There are 5 ways to turn a row about zero (a turn may also mirror it). The second row of each pair is the first, turned, with some noise.
Known pairs, each followed by its turn:
[-5 -6 -7 -6 -4]
[-3 -8 -5  7  6] => Y

[-19  -6   6  -5 -11]
[ -5 -17  13  10   6] => Y

[ -4 -17   8  10  -8]
[12 -3 14 -5 10] => C

[-20   1   5   0  -2]
[-11   3  14   2   9] => C

[-11   9  -4  -8  10]
[-17   8  -2  -1  -2] => C

[  0  11 -23   6   0]
[-11   5  21  13  -7] => J

[  5 -10   5  -8 -11]
[-9  4  1 15  2] => Y

[ -6  -7  12 -13   5]
[  4 -18  -7   6   3] => H

[-26   7   0   7  -6]
[ 15   9 -20  -1  -9] => H

[-6  2  7  3 12]
[ -7   4   9  -5 -10] => C

[  3 -25  10  11   9]
[ 14   1   4  18 -19] => Y

[-15  -3  10  -8 -16]
[-11 -11  15   9   7] => Y

[ -7  -1   0 -16  -6]
[-13  -5 -10  -4  -5] => J

[  8 -15 -14   8  16]
[-2 -7 18  4 22] => J

[ 0 10 10  1 -1]
[-5  0 -4  6 -9] => H

[ -3  10   4 -17  -3]
[  8 -14   3   4 -14] => H

[14 14 -4 -2 -3]
[  5  -6 -10  -6  15] => R

[  6 -17   7   6 -13]
[ -8  14   0 -17 -10] => R

[-15  -5 -10  -8  -1]
[-20   4  -3  -1   5] => J

[ 0 16 13 -6 10]
[20  4 -2 10  9] => R

[ 11  12   3 -13   2]
[ -8 -11 -11   6 -11] => C

[-1 16 -6 18 17]
[  0  24   2   3 -19] => C

[  5  -5  12 -17 -15]
[ -1 -14 -20  -2  -8] => J

[-16  -3  11 -35  -7]
[-3 -4 16 18 32] => Y

[ 10   3 -20  -4 -10]
[ -8 -17 -11 -12   5] => R

[-20   4   8   4  20]
[ 5  5 16 26 -3] => R

[ -1   3 -14   3  -5]
[-7  2  8 11 -4] => J

[14 -1 14 -4 19]
[17  5 16 -6 12] => R

[ -2   0 -33   0  -9]
[ 18  16  15 -16  -1] => H

[-3  4  6  4  7]
[-7  0 -9 -2 -3] => H

New pairs, each followed by its turn:
[ 16  18  -1  -6 -12]
[ -5   2  17   7 -17] => H

[  4   2 -22   1  -1]
[  7  10  12 -14  -1] => H

[ 22  17  12  -1 -11]
[ 15   7 -19 -11  17] => R

[-2  5 -9 -8  3]
[ 6 -3  6 -9 -7] => H

[  2   0 -13  12 -18]
[-19  -1 -16  -4   2] => R

[  0   0  15 -10  -1]
[  4  -6 -12 -12  -6] => J

[  0   6   5   6 -13]
[ 6  6 -8  8 -9] => J

[  1  -3  23 -12   7]
[ -9 -20  10  -7 -10] => C

[  4   6 -11 -10   3]
[  3 -16   1  -3   5] => R

[ -2  -7  -9 -16   9]
[-17 -12   5  -8   4] => J

[-10  -2  11   3 -12]
[ 7  2 -9 14  0] => H

[-11  -3  22 -20  11]
[12  6 24 10 16] => Y

[ -9  14   3  -1 -13]
[ -2  11  -8   3 -15] => J

[-13   9 -10  -1   7]
[  7 -13  -1 -11   9] => Y

[-14   5  -4  18  10]
[-14   2   6  22   6] => R

[ 14 -11  12  15  11]
[24 -3  2 -3 16] => J

[ 17  -4   0  -7 -10]
[-2 -2 18 10  4] => H

[  0   4  10  -1 -15]
[  5   9 -14  -3  -5] => R

[ 1  8 -3 38  5]
[  4  -6  -2 -22 -31] => Y

[  4 -10   7  -7  16]
[ -8 -18  -3  -5  10] => H

[-7  5  3 15  5]
[ 3 11 12  3 -7] => C

[ 27   3 -21   2  15]
[  5 -18  30   9   2] => J

[ -9   3   2   8 -26]
[-23 -15   7   0  -6] => Y

[-11   3  -1  -3   5]
[ 6 -4 -7 -7 -4] => H

[  0 -17  -1 -17  15]
[  8 -10  23  -6 -11] => R

[ -4 -18  21   8  -3]
[ -3  -3 -14  19  17] => H

[-13   7  -2  -1   0]
[ 1 -3 -5 14 -4] => R

